There are 4 nested groupings, the coarsest first. Each group lies inside one group of the grouping before and may be the whole of it. The rows also spread widely along 14 directions, which tell nothing about the answers.
(in the rows, 128 means zero)
Some rows, each with its group in each grouping after it:
[ 99 168 126 229  81 132  74 144  99 119 156  98 155  85 140 101 118 172
 138 105 110 100 101 108 175 145 109 128 156 126 131 190 191 104 121 138
 180 112 144 108 108 131 106]
K334 bena puru K157
[118  86 167 160  79 118  93 132 153 145 121 114 121  73 160 118 141 134
 113 105 139 127 153  86 104 102 106 107 110  87 133 147  89 113 122 143
 134 104 128  82 117 157  93]
K334 bena govab K633
[114 136 114 142 110 140 164 112 164  57 126 156 163  49 109 136 133 147
  92 132 110 133 124 126 163 148  85 142  87 152  83 136 118  95 115 173
 156  91 130 127 118 128 135]
K768 deze fupop K409
[108 120 177 135 121 131 123  90 157  95 183 138 106 102 146 133 150 221
 136 147 124 101  90 105 126 139  65  95 159 148 119 128 143  51 136 152
 162  90 109  90 166 116 125]
K334 Vused pelov K291
[128 122 123 165 113 107  78 128 163 133 129 110 158 102 163 103 125 145
 102 124 156 158 111  88 132 138 104 101 142 111 113 122 153 108  97 122
 121 139 129 120  76 172 121]
K334 bena puru K197
[ 99 127 157 139  87 151 178 170 103 115 110  82 124  53 117 157 145 173
 163 100  94  81 127 144 134 126  98 125  87 138 138 164 129 106 127 129
 163  81 144  89 157 133  91]
K334 Vused dat K483
[100 137 158 138  61 127 136  82 131  68  97  66 120  46  95 129 132 126
 107  97 119 107 121 112 146 202  68  85  94 108 110 127 117 116 135 179
 170 127 113  53  76 164 109]
K768 deze lun K972
[120 112 138 154 104 161 132 133 132  42 117 170 136  47 124 131 145 148
 127 105 103  68  97  95 134 134 147 117 141 138 110 115 100 133 143 184
 173 107  96 175 123 140 108]
K768 pab ped K571
[150 165 123 176 113 139  98 160 132 140 175 106 126 115 194  92 129 165
 147 149 151 161 117  89 109 101 121 142 130 148 165 139 129  99 123  92
 141 120 152 139 108 134 114]
K334 pid nilom K758
[128 207  86 173 102 200 134 139 134  66 159 133 125  77 131 106 104 128
 147 127  77 107  93 129 193 141 125 175  98 193 100 176 173 116 153 132
 155 118 134 145 135  83 123]
K768 deze fupop K75
[152 123 144 146 106 142 144  81 113 106 165 130 137  98 148 155 161 160
 130 155 111 112  76 100 152 120 128 122 123 110 120 114  97 121 144 181
 160 130  85 119 129 130 105]
K768 deze murer K135
[153 112 111 142 142 162 119  53 168  98 152 192 143  87 130 135 163 124
  54 156  81 139 120 102 153 111 112 108 137 137  83 116 110 143 137 186
 118 108 112 101  97 152 138]
K768 deze lun K826
[118 156  98 165 126  87 150 141 139  95 178 140 186 125 143 147 134 185
 112 141 112 168  95 109 133 108  96 145 133 155 125 140 148  56 112 140
 160 106 139 134 116 134 132]
K334 bena govab K633
[143 140 131 160 138 121 107 140 144 149 148 107 151 127 188 124 127 176
 145 156 147 144  85 136 165 129 105 130 131 118 119 141 172  97  89  86
 115 124 144 120 130 134 123]
K768 pab ped K571
[ 96 154 165 111  88 151 175 177 161  99 116  92  95  49 140 135 108 137
 160 105 124 103 130 136 125 142  72 143  59 148 124 166 121  82 135 101
 138  80 150  84 169  96 111]
K334 Vused pelov K291
[120 142 150 127 118 166 174 134 152  76 129 156 118  50 134 146 130 134
 125 135 102  93 115 138 151 134  95 146  84 144 106 146 104 116 140 142
 145  77 137 117 159  96 122]
K768 pab ped K571
[118 135 113 148 132 114 207 182 162  44 147 172 178  51 118 158 126 190
 147 122 119 118  58 112 142 129 117 178 122 166  93 120 122  53  94 163
 187  74 113 205 174  98 140]
K334 Vused dat K483
[103 105 153 181  92 119  85  97 141 136 131 108 137  82 127 119 145 180
 100 110 112 117 131 107 145 143  80  84 151 110 111 159 157  99 109 157
 148  95 131  61 110 165 115]
K334 pid nilom K758
[113 156 137 106 106 196 169 126 163  59 116 131  83  45 104 138 120 120
 135 108  67  84 110 139 152 157  93 132  83 176  85 151 132 123 156 140
 139  91 129  94 158  99 124]
K768 deze lun K972
[116 147 154 127 132 135 125 126 131 104 128 142 152  74 156 135 137 150
 100 166 140 110 117 141 158 152  79  99 109 128 117 137 145 127 119 119
 125 107 158 107 102 139 134]
K768 deze fupop K75
[137  92 151 179  98 157 150 136 116 150 106  70 108  64 116 136 168 187
 162  94  78 114 132 135 122 107 112 131 118 124 138 144 107 119  98 135
 167  73 143  77 159 162  88]
K768 pab ped K571
[139  89 115 186  96 145 145 156 117 103 127 142 154  77 141 143 161 171
 149 101  96 115 121 101 125  68 170 158 118 123 130 139  82 115 115 168
 170  94 109 167 150 148  83]
K768 pab ped K571
[141  98 219 137  99 186 127 120  91 167 127 101 118  38 180 140 161 189
 175 184 166  52 108 151 193 145 101 110  77  73 122 147 104 157 119 127
 140  99 123 106 173 104  84]
K768 deze murer K135
[117 124 135 135 116 147 136 199 133 124 136 122 133  91 177 121 143 173
 149 128 140 135 160 116  88  76 118 130  95 158 163 146 115  95 122  87
 130  94 167 141 134 146  97]
K334 Vused dat K483
[121  48 138 137 134 150 104 172 169 154  40 125 180  20 130 117 150 160
 101 113 152 118 154 134 153 137 113  82 112 105  71 119 144 163  50 111
  89 103 150 148  95 204 114]
K334 bena puru K157
[119 118  97 114 141 156 175 159 140  78 103 181 181  64 117 174 141 126
 103 120  78  87  95 131 163 110 146 120 115 152  80 131 145 144 130 155
 111 112 115 166 122 143 124]
K334 Vused dat K483
[150 131 146 134 166 167 126 108 140 126 158 155 129  81 145 127 165 177
 101 174 108 119 102 117 127 125  90  93 158 157 124 103 136 138 126 123
 131  97 147 119 114 147 137]
K334 bena puru K197
[133 114 106 141  85 150 107 113 147  82 132 116 137 104 151 111 145 146
 120 115 130 153 143  82 113 107 137 113 102 142 125 115 102 107 136 155
 138 147 104 139  84 174  95]
K768 deze lun K826
[ 79 122 135 155  54  97 111 104 147  72 129  86 156  96 117 131 114 165
 126  90 140 120 106  91 155 170  88  98 109 110  98 148 151  61 130 178
 164 145  85  99 100 147  97]
K334 bena puru K157
[164 114 100 150 128 209 151 110 133 105 135 115 143  59 108 112 167 189
 138 144 101 131 110 108 147 126 132 125 118 177 104  91 118 141 118 154
 151 125 106 173 109 161 104]
K334 bena puru K157
[136 145 132 143 131 181 153 120 191 104 125 142 100  31 105 111 125 119
  99 120  82 126 117 120 141 147  75 141 111 165  86 137 125 128 122 136
 136  72 149  94 140 113 144]
K334 bena puru K157
[137 131 104 114 114 107 170 146 154 133  93 104 177  90 139 176 112  97
 117 120 117 137  71 129 178 142 130 129  84  96  75 134 145 135 103 129
  87 144 101 119 106 141 124]
K334 pid nilom K758

New rows. What belongs after each?
[121  89  94 162  62 160 103  68 117 122 112  90 209  83 128 115 154 155
  90 138 154 139 165 109 204 138 119  92  62  98  89 135 136 131 120 191
 117 172  84 118  42 194  71]
K334 Vused dat K483
[113 120 155 134  79 112  81 140 132 131 163 107 136 138 207 116 131 161
 138 142 181 143 145  83 103  94 112 100  97 106 159 143 111  82 148 112
 121 150 120 116 103 147  83]
K334 bena govab K633
[147 138 138  81 125 135 176 113 148 114 130  81 138 104 144 157 132 150
 141 157 145 141  72 122 142 160  94 103  86 130 107  88 126 112 127 119
 111 159  97 120 108 141 116]
K334 bena puru K157
[105 132 115 194  98 124 118 136 119 117 132 100 135 115 123 145 136 174
 144  80  56 108  99 131 153 114 120 130 152 135 118 182 178  89 115 140
 160  97 132  81 149 144 102]
K768 pab ped K571
[102  98 116 182 124 104  90 176 196 107 114 161 154  73 140 108 120 173
 107  86 119 140 121  97 121 115 112 125 167 145  88 156 165  75  72 128
 135  74 147 143 135 153 142]
K334 pid nilom K758
[140 115 102 179 116 154 133 164 159 139 119 115 149  68 130 121 129 155
 142 101  97 139 104 115 155 107 133 158 119 141  93 151 145 117  88 125
 134 100 131 142 145 136 112]
K334 bena puru K157
[127  65 179 141 110 173 111 125 147 142 113 104 149  42 155 117 151 233
 174 153 182  75  91 131 198 163 105  98 114 105  73 117 152 108  76 135
 129 115  89 158 165 136  97]
K334 Vused pelov K291
[128 118 209 122 131 131 154 160 145 104 106 137 122  17 156 148 134 163
 148 151 162  69  68 134 148 175  90 118 119  94 106 114 105 128  90 124
 155  77 137 135 164 108 139]
K768 deze lun K826
[129 109 158 161 109 160  82 119 134 165 168  80 112 124 173 105 148 233
 173 146 142 127 115 116 142 117  94 103 137 140 131 147 167  80 111 100
 135 121 127 104 155 138  92]
K334 bena puru K157
[ 96 140 116 144 124  89 139 195 158 108 106 174 187  76 154 161 106  90
  82 106 113 127 121 121 138 101 117 137 104 111 102 173 141 121 113 118
 108  93 160 124 112 132 134]
K334 bena puru K197
[101 159 144 115 126 127 118 126  99  92 146 126 142 122 144 163 137 152
 119 136  98  80  79 119 135 144 107  63 157 140 134 132 176 128 166 128
 130 143 122 105  93 151 116]
K334 bena puru K197
[122 147 126 120 116 118 154 130 131  70 142 116 152 119 153 151 130 167
 141 139 134 124  80 119 138 143 111 117 113 140 124 112 136  86 131 132
 143 141 109 143 114 136 114]
K768 pab ped K571
[139 135  94 130  95 127 177 130  96 103 126  75 158 130 126 184 146 156
 165 110  75 125  67 126 153 111 156 132 102 133 119 127 138 112 135 150
 141 159  83 128 122 157  88]
K768 deze fupop K409
[158 115  98 171 116 153 136 162 130 116 115 100 167  59 130 104 155 171
 137 122 131 154 114  93 119 118 144 133 126 148 128  91 108 132  89 135
 155 128 127 185  83 185 107]
K334 bena govab K633
[108  88 123 155  88 109  88 143 138 110 115 133 150 117 160 140 142 145
 120  89 111 124 134  94 114  84 149 103 132 110 123 150 126 106 122 147
 126 130 112 120 110 177  92]
K768 deze fupop K409
[108 107 138 160 142 139  87 131 182  83 128 177 156  54 144  90 144 196
  87 145 149 134 143 116 139 145  74 104 148 159  91 127 153  91  78 133
 146  77 166 145 114 155 149]
K768 deze murer K135
[137 166 165 116 133 174 161 108 163  94 135 144  95  29 130 122 135 103
  91 151 111 102 116 117 127 159  66 115 106 148 120 116 101 142 152 136
 133  84 149  80 113 114 143]
K334 Vused pelov K291
[101 120 131 164  96 152 111 122  95  52 163 127 134 108 125 129 167 243
 162 115  93  88 105  99 119 120 128  95 169 180 140 128 150  74 143 171
 202 116 106 156 135 159  95]
K768 deze murer K135
[127 127  99 201 103 148 100 110 145 142 165 118 192  91 146  92 143 205
 110 159 144 172 151 120 190 120  84 144  98 141  98 162 160  80  86 140
 144 106 146 126 107 142 109]
K334 bena govab K633
[123 137 106 183 101 173 134 190 156  85 132 134 155  40 136  93 116 177
 161 111 136 125 115 104 155 124 131 175  99 169 100 148 133  95  97 129
 168  95 132 203 148 111 110]
K334 bena puru K157
[ 95 127  86 148 133 143 138 164 145  92 155 168 157 127 133 151 141 188
 122 107  59 125 132 128 130  66 123 131 138 195 112 178 182  69 131 128
 130  87 146 129 155 138 115]
K334 Vused dat K483
[115 130 126 126 111 133 142 171 114 123 119  84 172  91 153 129 147 188
 137 144 158 151 152 128 118 120  96 103  81 146 146 123 132 105 106  95
 131 126 158 138  86 176  97]
K334 bena puru K197
[129 147 114 213 119 154  65 142 150 134 151 145 156  74 167  76 121 150
 107 133 136 126 119 103 171 127 114 137 151 134 111 166 177 118 101 123
 136 105 155 133 103 134 126]
K334 Vused dat K483
[ 99 148 129 127 102 133 186 172  50 148 129  72 171 119 139 200 159 182
 164 129  74  91 120 169 157  90 118 113  83 132 155 181 161 117 144 110
 129 114 145  79 138 147  78]
K334 Vused pelov K291
[124 151  96 166  71 182 124 110 118 107 164  96 136 109 133 118 131 157
 145 119  93 130 131 105 164 107 125 141  83 158 119 166 140 105 163 153
 148 138 104 115 121 125  79]
K334 bena puru K197
[130  96 130 178 115 150  74 108 187 146 142 147 112  93 146 111 130 144
 110 102  91 125 110  92 147 103 118 120 156 124  83 159 154 112 116 144
 119 100 114  94 150 133 116]
K334 bena puru K197
[139 117 146 142  70 190 124 106  99 144 142  41 125  91 146 111 155 202
 177 147 150 122 136 115 155 136 106 104  71 131 137 125 120 116 136 129
 147 151 104 114 114 152  62]
K334 bena puru K197
[131  73 197 148 107 172 112 101 137 160 158 128 111  65 158 125 170 221
 147 163 140  95 137 120 146 110  83 106 111 112 118 141 102 103 118 144
 148  77 123  95 179 121  92]
K334 bena govab K633
[107 164 165 153  66 116 123 172 170  69 116  91  75  51 151 101  93 102
 153  74 140 116 105  85  94 160  96 148 106 125 139 146 102  86 131 123
 175 102 139 101 136 109 121]
K768 deze murer K135
[134 123 126 145 102 170 159  91 155 102 130 126 138  53 116 128 148 150
 106 141 105 137 143 132 166 133  86 141  69 142  92 140 103 115 119 164
 144  93 128  96 128 130 114]
K768 deze fupop K409
[119 138 131 185 116 119 108 139 109 158 132 110 168  88 144 134 145 145
  99 126 105 129 129 124 148 114 102 110 133 107 135 165 154 136 110 123
 134 104 164  80  91 162 113]
K334 bena puru K157
[131 128 126 166 114 127 121 124 123 122 161 133 183  92 168 122 154 181
 110 162 156 144 129 104 146 109 108 121 115 123 134 128 122 100 114 144
 141 119 129 138  94 154 109]
K334 Vused pelov K291
[167 104 129 191 130 191  92 122 197 138 124 116 120  25 141  53 137 175
 130 137 158 143 108  97 159 158 101 141 141 145  85 103 140 121  62 126
 140  97 133 156 124 144 132]
K334 Vused dat K483
[124 111 138 137  95 161 126  77 165 108 162 121  91 108 131 131 142 160
 130 113  85 114 110  96 132 113 101 115 125 146 107 143 128  82 157 168
 140 112  89  74 156 123 101]
K334 Vused dat K483
[139  90 126 168  95 176  98 173 130 149 113  80 134  84 165 105 138 194
 195 107 142 103 103 109 155 110 160 127 122 130 114 137 158 116  95 110
 128 138 105 168 146 153  77]
K334 Vused dat K483
[ 82 126 157 136  89 117 126 128 142  93 116 125 138  70 119 152 121 140
 114 102 102  80 104 122 158 158  84  94 119 114  94 164 154 102 136 154
 142 106 120  79 130 128 115]
K334 bena govab K633
[123 119 131 150  94 140 111 107 166  72 141 151 137  74 147 107 137 143
  99 129 140 140 138  87 127 127 105 124 106 135 110 124  98  98 130 166
 152 114 117 130 105 142 117]
K768 deze murer K135
[127 138  93 152 100 121 123 134 149 123 150 112 180 126 163 130 119 148
 123 134 141 169 114 106 159 110 120 138  89 127 108 148 148  89 118 126
 115 149 115 136 101 139 105]
K334 bena puru K157
[114  81 169 109 110 147 111 100 153 134 107 161 137  66 147 157 145 109
  80 132 118  84 135 114 150 118 105  75 102  84  88 142 111 160 146 157
  92 114 109  79 116 147 104]
K334 bena puru K197
[109 105 123 169 113 115  92 143 161 129 103 123 165  81 134 132 117 149
 118  97 118 110  83 115 176 148 118 106 150 105  72 153 187 116  87 134
 118 124 115 123 118 152 122]
K334 bena puru K157
[151 121 162 154 127 143 129 101 135 143 136 123 146  56 143 140 142 153
 124 160 130  94  58 121 189 164 102 114 136  91  89 119 136 144 106 150
 136 117 106 115 129 123 125]
K334 bena govab K633
[112 148 156 144 103 106 133 172 127  86 151 155 127  90 168 155 119 135
 142 115 121  85  73  87 109 113 137 126 143 119 142 147 114 104 153 140
 156 105 115 143 143 108 119]
K334 pid nilom K758
[ 97  87 167 148  92 170 116 155 114  78 136 131 132  55 141 117 165 240
 171 121 143  66 135 101 117 117 121  94 135 156 135 125 118  87 130 153
 180  96 111 171 151 151  84]
K334 Vused pelov K291
[115 129 150 170  90 162 104 133 150 154 149  93 135  75 160  98 124 193
 151 146 151 130 140 135 183 139  71 138  80 130 103 178 158  83 100 108
 135  97 150  97 154 108 101]
K334 bena govab K633
[130 111 169 112 163  99 115 139 163 100 131 205 127  92 177 161 147 119
  82 142 116 102  87 102  93 104 117  91 173 110 124 111 109 133 129 130
 114  94 139 119 124 146 150]
K768 deze fupop K409
[103 123 127 142  80  98 148 148  90 130 159  92 179 150 170 182 139 186
 166 127 125 115  95 124 157  88 133 125  94 104 139 170 151  69 138 139
 138 143  97 113 144 133  74]
K334 Vused dat K483
[ 99  81 155 208  53 179  59  86 163 113 159 115 147  51 140  63 134 239
 144 133 180 114 159  96 200 152  78 126  95 122  78 171 143  61  99 179
 176 100 100 134 150 118  83]
K334 bena puru K157
[141 168 128 129  92 181 148 111 119  81 117  68  94  68 115 123 133 119
 148 113  91 106  91 115 141 172 116 113 104 153 124 115 128 145 154 139
 152 144 113 100  95 146 108]
K768 deze lun K972
[124  67 115 142  62 139 161 108 128 108 116  90 170  72 108 136 175 179
 115 110 126 163 184  92 108  91 116 115  58 124 127 112  55  97 122 189
 159 122  99 121  91 195  67]
K334 bena govab K633
[119 102 173 100 109 173 173 101 153 113 128 109 128  44 117 140 152 197
 135 163 138 108 131 144 163 160  54 106  62 140  89 122 109  98 118 145
 139  92 122  98 154 120 109]
K334 bena govab K633
[113  91 123 145 105 209  90 148 115 134 103 128 178  51 151  95 160 188
 116 155 154 112 203 135 167 109 115  87  72 147 112 145 139 157 115 117
 108 120 154 158  83 180  80]
K334 bena puru K197
[119 137 140 131  78 147 147 163 120 106 105  77 132  80 161 129 126 135
 159 116 146 119 140 128 133 128 118 132  54 119 141 144 104 116 132 111
 134 129 133 120 116 141  82]
K768 pab ped K571
[112 161 149 161  96 132 143 151 117 110 107  63 121  56 120 126 131 153
 143 107 106 114 110 139 140 168  78 122 112 136 133 150 151 114 107 115
 168  97 165  76 115 146 119]
K768 deze murer K135
[158 154 124 163 119 180 121 178  97 164 141 128 148  81 191 125 137 127
 147 158 126 109 117 121 157  86 160 143  98 123 145 158 124 174 135  96
 108 120 148 153 116 124  99]
K334 pid nilom K758
[129 107  99 150 126 167 157 136 196  95  99 145 131  39  86 127 131 134
 105  86  65 133 114 114 142 129 111 141 120 166  63 132 134 119 101 154
 133  83 125 127 141 142 132]
K334 bena puru K157
[118 147 115 124 120 127 138 152 141  48 116 122 133  89 127 130 134 151
 128 106 110 123  95  99  96 144 122 103 144 173 131  98 134 104 129 132
 157 132 125 155  89 171 127]
K768 deze fupop K75
[117 104 140 111 100 169 134  89 151  77 129 129 102  99 129 137 153 155
 121 116  92 107 139 112 118 118 106  93 106 151 115 124 108 106 160 159
 132 119 103  94 128 152  95]
K768 pab ped K571
[100  97 174 111  88 167 150 150 107 116  96  58 106  62 111 148 156 204
 180 101 110  72 122 134 122 148  98  77 104 141 129 130 134 116 129 123
 153 113 120 101 146 161  79]
K334 bena puru K157
[118 174 160 166 121 143 102  94 147 119 168 146  98  78 140 118 127 114
  79 136  86 109 115 108 134 141  63 107 148 132 130 163 143 127 158 139
 146  83 160  42 113 112 139]
K334 bena puru K197
[132 150  84 139  97 205 148 126 143  95 134  95 124  85 110 114 131 152
 145 114  78 135 130 119 154 123 120 136  83 193 102 141 148 118 147 132
 134 131 118 131 119 138  96]
K334 bena puru K197
[129 117 121 168 125 142 127 141 130 143 101 105 189  54 133 125 141 166
 115 139 138 117 104 141 196 157 104 113 117 111  90 137 176 137  73 127
 122 116 140 128  96 163 120]
K334 Vused dat K483
[ 82  95  94 154  72 146  62 125 162  70  79 106 144 104 122  99 123 143
 111  58 106 115 158 102 141 140 130  75 128 145  89 151 179 105 125 147
 118 154 108 118  73 202  90]
K768 pab ped K571
[ 91 144 107 173  93 123  60 172 186  95  98  79 112  87 137  58 103 134
 110  59 131 158 157  88  87 153  85  95 152 170 132 145 189  80 100  90
 133 122 171  96  64 193 125]
K334 Vused dat K483
[ 93 123 148 160  88 122  79 105 162 106 113 109 129  68 121 103 123 134
  86  99 121 116 134 102 141 170  69  78 137 118 100 148 159 109 122 148
 138 117 135  66  82 165 121]
K334 bena govab K633
